There are 3 nested groupings, the coarsest first. Each group lies inside one group of the grouping before and may be the whole of it. The rows also spread widely along 9 directions, which tell nothing about the answers.
In the rows, zero is written as 128.
Some rows, each with its group in each grouping after it:
[103 126 202 146 151 152  73 127 158 151 134 145 107 136 111 161 114 109
 160 169 142 177 118 117 134  68 160  98 126 142  69 100 166 168  28 141
 156 123 188  88 176 121]	K_649 subo K_744
[118 154 136  84 145 143 120 146 110  96  73 140 109 173 143 157  99 154
 142 138 123 133 143 149 170  87 170  96 162 133 104 104 105 115 106 135
 103  96 159  98  99  89]	K_788 Fiz K_921
[109 143 134  76 127 153 114 146 129 127  97 111 161 156  95 107 106 129
 145 101 109 140 109 150 170 123 168 169 166 115  85 146  92 116 144 136
  96 111 163  94 124  88]	K_788 Fiz K_44
[120 129 118 125 156 143 111 107 153 153 112 150 130 127 125 146 118 137
 123 101 133 123 132 124 128 103 144 143 134 161 114 119 138 141 105 148
 115 144 135 149 151 102]	K_788 bev K_412
[ 99 126  58 136 154 142  99 107  94 108  96 161  83 167 147 151  93 150
 122 156 131 121 106 156 118 111 137 116 150 135 122  92  82 119  93 141
 113 102 156 132 153 119]	K_649 poti K_883
[158 169 166 122 128 169 164  64 135  92 105 170 146 111 187 204  73 145
 146 122 153 160 160 148 108 113 120 177 159 194 164 108 147 118 154 132
  85 142 170 168 124  42]	K_618 vofef K_307
[ 91 143 128 113 146 165  88  91  91  84  86 162 139 123 148 151  95 132
 115 141  98 141  94 148  93 112 156 174 162 132 143 110 117 154 121 141
 165 117 186 129 135 137]	K_788 lasig K_485
[122 145 186  96 132  86 120 173 148 171 143 120 169 117  96  90 149 117
 157 128 149 160 186 107 166  68 156 101  95 120 146 123 189 160 111 178
 115 125 113  96 103 126]	K_618 vofef K_722
[116 119 104 118 124 147 172 117 143 158 161  99 103 171 115 150 111 134
 157 142 172 134 126 158 150 134  95 132 118 142  78 119 120 102 135 139
  47 119 119 118 133  84]	K_649 kole K_967
[134 151 168  80 144 135  90 158 177 119 100 110 125 139 127 151  80 116
 121 120  95 109 165 114 180 147 146  93 154 134 111 118 201 138  83  83
  82 120 194 109  96  83]	K_649 poti K_863
[110 146 139 125 139 152 124  96 117 121 117 151 146 122 136 152 116 141
 131 130 136 152 121 148 103  97 151 159 135 149 140 111 130 146 125 158
 134 128 134 151 131 121]	K_788 Fiz K_204
[146 123 106 136 145 119 126 113 185 198 135 145 150 122 109 128 115 128
 125  92 167 125 160 101 135 123 116 160 109 172 138 140 154 134 120 156
  62 156 124 145 183  51]	K_649 kole K_653
[109 150 116  82 137 126 123 151 110  85  70 133 130 169 131 116 120 140
 159 119 116 140 146 161 157 102 188 106 173 102  89 124  80 105 110 161
 111  88 136  90 108 123]	K_618 rese K_706
[145 134 143 142 149 167 187  75 166 153 153 136  60 150 174 245 108 166
 144 144 186 124 163 146 136 105  80  93 117 211  95  73 172 117  98 118
  62 150 109 183 112  74]	K_788 bev K_908
[ 88 124 100 129 138 127 110 102  91 128 141 140 140 122 126 120 111 120
 108 162 133 139 110 143  82 127 114 160 109 120 167 108 142 155 132 163
 129 117 145 133 130 156]	K_649 kole K_209
[121 148 155  98 138 124  87 135 152 122 106 126 172 100 119 120 109 106
 113 107 101 130 143 117 122 145 157 151 139 122 142 134 187 161 106 139
 113 127 158 128 119 128]	K_649 vozim K_903
[ 83 132 120  96 150 120 116 131 122 126 148 100 130 120 113 125 136 116
 111 133 103 103 123 143 115 140 122 119 115 110 118 110 176 156 125 140
 130 128 108 148  83 194]	K_788 bev K_880
[125 157 145  96 122 145 151 126 158 107 132  97 163 110 119 154 113 119
 138 106 120 131 151 155 125 167 140 139 151 122 119 133 172 129 137 125
  85 119 111 151  83 127]	K_649 poti K_883
[141 107  97 126 149 129 145 108 197 191 170 104  96 149 128 156  93 120
 114 110 153  85 149 115 150 167  56 128 102 181 112 120 191 121 121  97
  26 163 138 159 153  59]	K_649 kole K_967
[118 148 118 128 137 143 141 111 110 102 113 148 106 144 152 177 107 153
 143 158 155 144 146 160 119 103 140 103 141 142 134  90 124 126 103 155
 105 100 121 140 105 118]	K_649 poti K_883
[145 124 104 137 159 142 121 112 169 161 120 153  80 164 149 183  78 145
 130 129 164 111 146 118 159 113 100 111 126 190 110 102 141 114  92 113
  56 143 169 137 172  33]	K_649 subo K_744
[112 146 106 129 138 126 138 123 111 120 100 161 136 138 129 143 139 148
 156 134 170 161 155 148 111  84 177 117 139 133 131 117  94 133 102 205
 114 100  95 119 137 118]	K_649 kole K_967
[101 138 200 109 100 163 139 143 133 146 150  92 139 153  87 133 121 118
 188 164 158 198 110 158 165  93 155 133 128 106  59 114 130 125 105 144
 113  91 158  74 112 110]	K_649 poti K_883
[141 145 166 104 158 120  97 137 176 122  80 155 118 139 146 148 112 132
 145 108 121 129 178 112 155  92 173  83 153 156 106 114 163 139  59 133
 113 130 157 119 136  90]	K_618 rese K_706
[121 142  74  98 142 126 136 125  92 128  93 156 136 142 142 131 114 165
 113 113 147 118 141 140 137 102 135 158 131 149 168 115  95 119 163 170
  96 119 126 144 106  89]	K_788 bev K_908
[124 134 136  84 136 119 153 163 123 157 120 120  87 185 132 149 116 165
 155 147 174 133 166 137 203  63 128  74 108 144 106  90 134 113 109 150
  72 107 129  94  80  74]	K_788 bev K_412
[149 130 130 127 139 124 163 102 215 185 154 117 163 112 111 131 140 121
 146  59 158 124 172 124 127 137 121 149 120 170 103 148 163 123 129 150
  63 166  76 172 158  85]	K_618 rese K_706
[114 130 124 116 154 153  91  97 131 127 113 146 119 136 145 151  84 132
  96 132 105 116 109 129 121 127 115 158 138 162 137 106 153 142 123 108
 116 143 189 146 143 101]	K_788 Fiz K_921
[ 85 127 103  99 150 114 131 138 132 146 154  97 120 134 106 123 145 123
 125 129 121 102 131 146 130 130 123 104 110 113 104 110 161 145 120 150
 113 127  84 143  93 184]	K_788 bev K_880
[106 123 140 121 130 132 121 119 111 149 146 135 107 152 137 143  97 128
 128 178 160 149 128 133 131  98 101 129  96 143 146  91 160 145 113 143
 100 116 175 107 125 102]	K_649 kole K_209
[ 89 131 141 122 133 148 137 111 141 117 159  96 138 122 105 142 135 103
 149 138 125 142 119 160  97 150 135 130 136 110  78 125 156 146 107 149
 116 117 105 131 117 179]	K_649 kole K_967

New rows. What belongs after each?
[ 87 154 117  87 139  88 124 163  86  95 122 121 165 113 115  84 155 121
 138 139 107 136 163 149 115 106 169 100 125  77 162 120 144 155 134 195
 144  97  80 118  65 210]	K_618 vofef K_722
[123 115 106 109 156 135  70 130 134 171  82 166 108 168 130 124  82 147
 114 121 134 120 117  98 176  76 130 152 128 166 136 114 110 130 108 121
 103 136 214  96 181  34]	K_788 lasig K_485
[107 136  83 138 163 157 135  84 161 118 121 132 130 122 123 165 136 131
 127  91 115 106 124 160  86 146 151 129 160 146  84 128 116 133 109 149
 115 143  69 183 149 157]	K_788 Fiz K_921
[113 102 126 108 159 107  71 143 166 176 149 113  98 146 119 117  88 102
  92 141 110  90 134  89 157 142  82 113  95 147 131 111 217 156  85  92
  85 148 198 115 148 104]	K_649 kole K_967
[ 98 133 130 139 148 162  99  89 123 123 106 156 139 128 127 147 120 136
 134 125 122 154  99 151  97  94 168 160 153 142 105 118 104 147 100 157
 152 128 141 144 163 132]	K_788 Fiz K_204
[120 124  71 141 144 129 119 117 138 159 110 154 117 153 117 132 119 150
 142 124 164 136 139 137 135  93 150 117 126 144 119 116  89 120  96 169
  91 116 114 127 164  89]	K_649 poti K_863
[ 75 129 107 116 156 162 102 105 131 100 123 110 129 134 107 137 128 113
 127 121  79 116  85 167  97 147 159 134 168 105  61 125 115 140 105 131
 145 120 120 139 137 192]	K_788 Fiz K_921
[111 142 139 117 144  89 144 142 144 161 153 127 167 106 100 102 165 124
 157 115 154 148 177 129 122  81 155 106 100 125 144 128 160 153 115 200
 119 132  60 134 119 157]	K_618 vofef K_307
[ 87 144 100 117 158 134 115 106  95  90 115 141 131 121 139 146 131 135
 108 138 102 116 122 158  80 124 151 118 140 119 143 103 135 155 120 160
 147 118 101 158 101 196]	K_788 Fiz K_921
[127 151 163 124 152 162 142 102 155 116 114 144 100 145 153 207 116 150
 152 138 147 145 154 148 133  91 150  88 149 168  89  94 151 133  77 137
 108 125 120 143 115 105]	K_788 Fiz K_921
[135 141 145 122 135 137 138 100 158 146 134 138 160 112 130 138 109 123
 146 103 141 145 147 131 123 115 126 168 133 162 135 130 151 131 138 146
  93 150 138 148 149  80]	K_618 vofef K_307
[ 98 115 126 129 154 122  96 126 158 157 150 119 114 132 112 130 119 106
 116 143 123 116 133 121 119 128 117 106 110 132 113 110 186 163  75 133
 112 136 141 127 146 146]	K_649 kole K_209
[118 118 105 107 116 165 179  79 137 135 168  89 120 156 139 143  89 123
 136 124 141 123 102 176 125 174  60 191 125 146  90 121 123  88 192 101
  50 137 152 152 124  93]	K_618 rese K_706
[ 87 134 132 139 156 122 133 124 121 145 142 137 116 136 112 146 168 144
 154 152 156 148 145 153 104  64 166  76 112 127 105 100 132 164  71 198
 146 115  54 136 119 194]	K_788 Fiz K_44
[ 92 143 182  78 135 152  87 141 130  83 120  91 122 136 125 145  83  89
 121 163  74 126 117 143 137 160 135 116 157 100  92 109 199 158  89  89
 124 105 209  95  87 155]	K_649 kole K_209
[138 155 151 123 146 116 105 126 127 124  88 175 136 121 156 157 112 145
 130 139 155 154 172 114 124  76 164 110 125 154 174 100 162 158  80 176
 115 116 142 127 125  96]	K_649 vozim K_903
[101 124 132 118 135 163 110  89 129 144 144 125 154 122 115 130 103 118
 113 122 116 137  85 143 107 134 116 203 132 145 123 129 137 144 149 127
 117 143 167 146 147 118]	K_788 Fiz K_44
[136 127  81 111 159 130 101 120 152 165  90 158 134 136 127 131 105 149
 102  81 128  98 140 106 154 117 135 159 139 174 139 129 122 127 127 138
  85 152 152 149 160  55]	K_788 bev K_908
[106 116  98 147 162 151  80  80 120 148 108 179 115 127 140 146 103 140
 104 129 129 129  96 123 100  92 129 171 127 167 138 101 117 150 100 147
 144 147 177 151 181 108]	K_788 bev K_412
[117 158 165  98 130 122 138 129 126 138 125 135 172 100 122 136 138 136
 134 120 148 151 158 131 125  94 152 147 112 136 162 116 171 156 142 177
 125 128 111 140  84 128]	K_788 bev K_880
[132 120 155 127 121 137 128 106 172 205 158 127 178 116  92  96 115 110
 156  96 160 168 122 114 145  98 117 208 109 160 115 148 137 127 151 148
  90 160 162 121 191  51]	K_618 vofef K_307
[103 144 159 104 112 151 136 124 118 121 147 102 155 122 112 130 106 117
 142 148 132 161 114 156 125 137 129 161 128 110 124 116 154 137 145 135
 109 105 154 118  94 131]	K_649 poti K_883
[ 94 112  63 118 160  99  93 140 137 188 125 136 147 131  83  76 151 130
 116  93 129 106 123 115 135 101 148 142 107 124 122 135 108 144 119 182
 120 139  94 135 162 138]	K_788 bev K_880
[ 97 135 125 139 120 170 188  49 103 100 186 111 130 113 151 171 113 120
 149 157 143 155 100 196  61 148  80 182 128 138 117 104 135 121 178 143
 106 134 110 178 112 165]	K_618 vofef K_307
[130 157 106 128 160 125 100  97 139  93  86 172 156  87 152 159 111 126
 101 103 110 113 165 122  74 145 162 142 158 148 176 125 165 162 101 161
 123 134 125 170 137 132]	K_649 kole K_653
[114 137 145 113 159 132  67 137 162 126 109 136 144 112 116 131 102 102
 114 114  96 118 134 107 126 135 158 130 144 132 120 130 178 162  80 126
 129 136 177 122 152 122]	K_649 subo K_744
[129 156 132  94 182 115  43 154 162 108  37 175 149 121 131 132 113 134
 103  80  77 103 171  93 148  98 217  93 177 145 138 131 152 163  54 143
 144 131 158 123 143 105]	K_788 Fiz K_921
[108 121  79 116 185 112  59 133 128 112 108 150  74 144 157 153  76 124
  76 151  92  68 134 109 124 144 102  83 126 147 153  90 184 153  74  99
 108 135 186 144 136 133]	K_649 subo K_744
[107 144  81 117 172 119  84 116 138 110  88 153 163 101 123 120 132 130
  94  79  84  96 140 127  88 135 175 139 156 132 159 137 140 161 109 160
 142 140  96 176 135 166]	K_788 Fiz K_204
[120 122 101 116 132 130 111 130 148 165 121 122 140 146 106 110 113 126
 134 111 143 134 123 127 149 122 136 156 127 131 103 134 116 125 117 152
  77 124 142 112 160  87]	K_649 vozim K_903
[ 96 150 119 137 140 144 120  84  95  85 118 160 155 101 143 136 131 122
 140 139 118 158 121 163  66 109 162 159 152 120 142 112 109 149 130 181
 160 116 117 154 132 178]	K_618 vofef K_722
[ 75 146 217 111 135 137 126 139 146  96 171  78 131 106 102 159 160  87
 164 174 109 158 145 157  95 130 161  62 130  84  65 105 227 184  50 151
 162 103  93 113  70 250]	K_649 kole K_967
[ 98 139 144 109 140 135 105 110  93 123 132 141 142 122 138 136 104 131
 104 156 119 137 113 142 106 111 120 160 116 136 169 100 160 162 137 141
 135 127 165 139 102 146]	K_788 Fiz K_44
[133 136 138 148 141 153 110  83 117 136  98 192 112 149 159 159  88 150
 157 146 167 176 128 133 131  48 143 156 140 180 130  97  89 122 102 158
 119 131 192 116 191  44]	K_618 vofef K_307
[ 95 129 106 123 134 124 134 119 146 143 155  96 164 107  94 111 150 105
 132 109 126 129 124 151  94 155 138 145 120 101 108 141 150 149 128 172
 107 124  68 152 122 188]	K_649 vozim K_903
[138 164 186 129 128 156 155  92 147 138 123 160 176  99 137 175 128 146
 147 113 170 178 158 136 103  81 157 163 125 176 157 118 156 151 133 177
 119 141 113 158 122  88]	K_788 Fiz K_921
[116 109 106 105 158 132  96 112 180 177 147 108 135 122 115 123  94 110
  87  91 103  79 120 103 136 164  82 166 112 158 134 135 196 147 137  89
  86 172 161 159 149  97]	K_788 lasig K_485
[109 125 108  83 143 110 102 155 146 169 126 108 168 121  87  78 126 119
 105  83 109 103 133 114 153 133 137 161 115 120 135 146 157 144 149 146
 102 140 132 127 117 121]	K_788 bev K_412
[136 136  86  99 133 114 105 160 145 160  85 142 151 154 103  96 104 145
 130  91 145 126 149 116 181 110 161 145 139 135 136 142  98 111 128 153
  68 114 148 106 149  43]	K_649 poti K_883
[160 157 135 114 148 163 162  81 184 127 114 141 137 119 164 205  90 148
 113  83 139 107 167 136 125 151 110 149 150 199 139 123 171 120 146 108
  54 160 128 193 119  50]	K_788 Fiz K_921
[ 92 129 105 127 154 129 111 112 132 139 129 133 152 106 106 121 152 123
 122 105 120 126 119 139  91 113 159 144 127 123 120 127 135 160 110 178
 151 136  88 157 133 181]	K_788 bev K_412
[108 150  49 107 152 145  92  98 125  67  83 140 170  93 135 128  91 117
  78  78  65  82 114 150  73 209 150 184 188 118 162 146 124 132 154 125
 114 126 138 187 128 150]	K_649 poti K_883
[104 114  47 131 140 119 153 102 119 150 135 134 131 153 119 100 142 141
 141 105 155 123 126 160 108 118 125 148 121 129 114 129  71 104 150 181
  90 126  76 146 155 132]	K_618 rese K_706
[ 81 122  79 129 138 150 101  98  63  99 114 151 111 159 136 110 105 129
 139 168 116 150  76 169 107 101 136 165 150 108 111 103  55 119 137 157
 141 100 172 110 158 146]	K_618 vofef K_722
[109 140 158 119 139 156 148 111 120 126 122 136 101 155 142 184 121 151
 162 159 162 160 136 152 134  73 137 102 129 147 101  92 132 137  97 152
 122 112 127 115 111 114]	K_788 lasig K_485
[148 129  87 128 133 128 157 109 169 182 146 130 137 133 125 145 102 143
 122 100 172 119 154 124 142 139  92 155 108 173 154 128 145 111 152 136
  41 145 114 167 144  47]	K_649 poti K_883
[ 79 141 127  93 134 132 115 121  88 109 132 118 151 116 120 120 125 121
 114 143 108 131 106 152 103 126 135 159 122 103 142 110 148 153 151 156
 147 116 136 136  81 182]	K_788 bev K_880
[129 135 101 115 145 144 130  93 169 130 138 116 150 112 130 133 103 106
 118  87 102 101 131 139 115 176 107 173 152 148 115 140 152 123 155 112
  76 157 136 174 145 106]	K_618 vofef K_722
[111 115 146 138 127 170 160  70 153 174 189 107 136 114 121 163 115 122
 130 128 156 143  99 149 102 136  75 194  98 164 108 113 167 138 158 128
  99 160 132 171 133 117]	K_788 bev K_412
[112 134 116 117 141 118 114 142 147 151 111 139 158 131  99 112 135 123
 144 113 142 144 151 125 131 105 171 127 133 122 121 137 127 144  99 180
 108 118 113 111 148 113]	K_649 kole K_209
[109 132  69  99 173 168  88 110 185  89  79 104 115 151 118 151  96 117
 112  61  46  61 103 154 135 197 162 129 215 128  33 148 111 111  94  78
  91 140 139 161 155 126]	K_788 Fiz K_204
[ 84 141 137 125 125 168 162  82 102 105 164 108 145 116 126 158 131 130
 138 150 132 155  99 187  73 131 120 163 126 123 116 108 137 144 154 156
 133 120  94 166  93 187]	K_788 Fiz K_204
[134 129 115 102 131  95 118 153 139 192 129 135 162 131 104  89 113 133
 122 116 163 133 164  96 158 102 120 156  89 143 177 133 158 139 144 167
  70 133 143 106 140  61]	K_649 kole K_653
[114 141  67  97 160 127 111 123 137 123  85 142 135 137 127 131 116 141
 110  84 110  91 133 136 136 136 152 142 157 138 119 131 107 123 132 143
  97 130 121 151 129 107]	K_788 bev K_880
[104 102 109  72 148 108  84 166 140 189 150  87 114 168  98  79  87 119
  87 130  99  82 114 104 193 138  75 137  89 129 129 117 179 131 147  84
  69 142 194 103 118  94]	K_788 Fiz K_921
[133 137 133 120 133 138 105 124 159 158 117 140 157 122 111 126 101 127
 129 109 139 140 138 118 141 122 144 160 128 148 137 130 144 136 119 138
  93 130 164 126 149  69]	K_649 poti K_863
[112 124 118 113 139 110 130 158 166 171 151  99 123 144  91 118 135 126
 144 124 146 125 153 131 159 119 134  87 109 121 100 123 159 133  94 145
  82 119  92 122 120 128]	K_649 poti K_883
[101 135  88 146 150 142 137  90 110 107 116 158 115 135 144 167 126 137
 137 149 151 139 135 161  77 111 147 116 143 136 128 103 110 140  95 179
 118 110  98 149 141 148]	K_649 kole K_209
[119 126 141 146 139 150 131 109 146 153 141 136  83 162 130 176 111 142
 160 168 171 157 134 146 139  84 129  91 119 152  83  87 135 129  67 139
  97 113 140 120 141  97]	K_649 poti K_863
[ 89 150 150  84 120 143 125 138 107 112 105 116 192 116  94 103 135 125
 149 110 119 163 115 151 122 106 183 176 148  93 123 146 111 145 152 179
 146 103 124  98 102 146]	K_788 lasig K_485
[ 98 129 127 119 138 143 133 122 132 125 141 106 103 152 117 153 120 120
 153 155 134 134 126 158 128 130 129 105 137 115  71 108 139 130  93 140
  99 109 123 114 124 146]	K_649 kole K_653
[145 157  96  90 156 128 106 142 154 100  68 150 145 128 145 151  78 135
 106  83 111  94 168 116 151 154 149 133 165 152 154 137 144 122 129 122
  67 129 165 138 127  55]	K_649 subo K_744
[101 124 113  98 147 130 114 133 170 162 142  94 166 108  82 103 143 111
 116  76 102 102 123 126 132 158 140 160 132 122  93 149 161 145 132 140
 108 150 101 151 126 151]	K_788 bev K_908
[104 123 113 138 134 132 131 105 154 164 172 112 140 111 107 133 128 115
 124 128 140 129 128 141 100 144 111 140 102 132 127 119 167 148 120 143
 103 136 101 159 131 150]	K_649 poti K_863
[135 159 156 103 154 140 107 115 130 104  85 163 126 130 162 177  94 149
 113 130 122 126 160 128 131 100 150 120 150 167 160 101 166 150 101 131
 114 127 164 142 101  93]	K_788 Fiz K_44
[105 128 156 129 128 136 111  97 133 179 159 137 201  87  98 101 130 114
 112 115 139 162 108 120  89 109 125 216  91 145 173 135 164 170 164 170
 141 155 139 150 151 128]	K_788 Fiz K_921
[114 117 122 100 161 129  85 146 193 172 124 103 129 147  88 112 118 115
 119  86  94  95 128 112 168 134 144 118 139 135  72 138 162 140  88 107
  95 150 138 129 153 110]	K_788 Fiz K_204
[109 140 118 125 149 100 114 114  85 119 134 164 124 116 159 130 121 138
 114 166 138 135 158 129 101  85 113 115  99 140 204  83 165 158 127 171
 134 125 133 148 105 155]	K_618 vofef K_722
[101 127  56 123 171 126  94 104  97 117 100 163 109 143 148 138 106 151
  91 131 113  91 120 141 102 117 127 130 136 147 164 102 113 142 117 148
 118 128 131 161 136 141]	K_788 Fiz K_44
[ 90 123 182 121 119 142 108 102 124 147 184 106 164  96 108 118 109  88
 117 164 125 158 100 128  89 143  96 194  93 123 148 117 208 173 141 134
 135 136 179 127 123 159]	K_649 kole K_967
[ 88 141 145  76 139 113 110 162 115 133 127 102 142 132 103 107 134 120
 127 136 109 125 133 135 154 109 149 115 119 100 119 112 166 153 122 152
 130 112 129 108  74 166]	K_788 bev K_880
[123 133 164 120 141 137  95 119 157 144 137 129 118 123 134 156  88 117
 114 147 125 129 138 115 137 130 113 126 120 153 139 101 201 151  92 103
 107 135 187 136 126 102]	K_649 poti K_883
[ 96 145 132 115 130 125 174 106  89 125 163 123 144 119 134 151 138 148
 129 159 159 144 142 166  89 105 112 131  95 131 174  97 156 153 158 182
 116 117  71 159  66 176]	K_788 Fiz K_44
[113 141  96 123 123 125 106 124 114 150 105 157 197 108  99  84 123 133
 128 105 146 159 127 132 109 105 175 194 126 118 172 145  94 141 150 195
 123 113 130 125 155 102]	K_649 poti K_863
[123 139  64  89 163 126 126 132 150 120  91 126 107 152 136 151 111 145
 111  88 110  70 149 138 155 148 134 108 157 146 107 122 125 113 124 125
  72 131 113 157 109 102]	K_788 bev K_880
[140 131 129 116 145 119 121 121 149 159 130 139 116 137 142 152  88 135
 114 137 151 120 162 110 145 121  98 132 109 167 158 108 181 137 116 125
  66 138 167 132 135  63]	K_649 kole K_653
[104 127  79 117 153 153 118  77 102 109 112 148 113 132 159 162  88 141
  95 132 114 104 103 149  92 141 101 170 140 151 158 107 126 135 150 123
 117 136 158 163 131 124]	K_788 lasig K_485
[122 147 122 115 113 156 169 106 130 118 124 116 144 140 129 158 114 138
 162 122 161 157 131 169 127 132 141 156 146 129  96 127 104 110 143 162
  70 107 109 132 117  99]	K_649 vozim K_903
[115 148 144 122 151 126 121 106 106 124 116 170 142 102 152 160 127 150
 113 138 149 145 155 127  95  76 144 133 109 157 188  94 170 168 114 180
 148 133 121 157  99 142]	K_788 bev K_412
[ 81 159 123 123 135 162 153  77  70  64 123 142 132 111 154 179 134 142
 137 161 130 152 109 190  60 115 150 148 148 117 130  90 115 146 141 178
 161 103  98 163  76 201]	K_788 bev K_880
[ 90 129 127 113 138 158 156 100  84 100 154 108  51 182 165 193  94 151
 132 204 137 126 107 184 128 112  80  89 117 138 101  58 146 122 118 110
 102 108 143 138  72 154]	K_788 Fiz K_204
[124 123  84 142 154 111  94 126 161 174 115 154 143 121 107 114 125 134
 118 101 142 120 145 108 126 111 149 132 121 150 143 130 132 144  92 162
 104 138 115 147 178 101]	K_649 poti K_883
[129 160 147 131 159 151 118  81 157 106  88 176 165  81 153 186 122 140
 122  90 126 135 160 123  75 109 171 149 157 173 164 123 164 168 101 162
 147 146 112 179 139 119]	K_788 lasig K_485
[ 91 104 106 154 119 144 122  96 107 194 164 136 152 141  87  92 122 122
 148 153 177 180  79 140 108  92 116 211  97 128 115 128  84 133 146 185
 113 125 151 103 200  99]	K_649 kole K_653
[122 145 103 119 158 106 119 115 103 111  99 176 112 136 166 145 106 151
 126 142 139 125 165 132 121  82 134 104 129 156 179  92 135 137 112 163
 115 124 136 142 123 113]	K_618 vofef K_307
[104 159 127 121 131 146 109 100  68  68  81 172 144 119 163 154 105 141
 128 161 134 167 122 159  83 100 170 155 150 120 168  99 110 149 117 182
 145  92 159 127 110 143]	K_649 vozim K_903
[ 79 112  48 111 129 137 174 102  74 106 153  99  93 181 134 116 125 140
 145 156 139 120  94 203 109 140  96 135 126  98  88 105  64  89 169 156
  87  97  92 132 106 175]	K_618 rese K_706
[109 151 180  87 130 111 118 176 130 124 112 117 147 139 103 120 137 121
 162 145 138 160 168 130 158  89 183  87 129 103 110 120 163 153  82 175
 119  93 130  73  91 135]	K_649 kole K_967
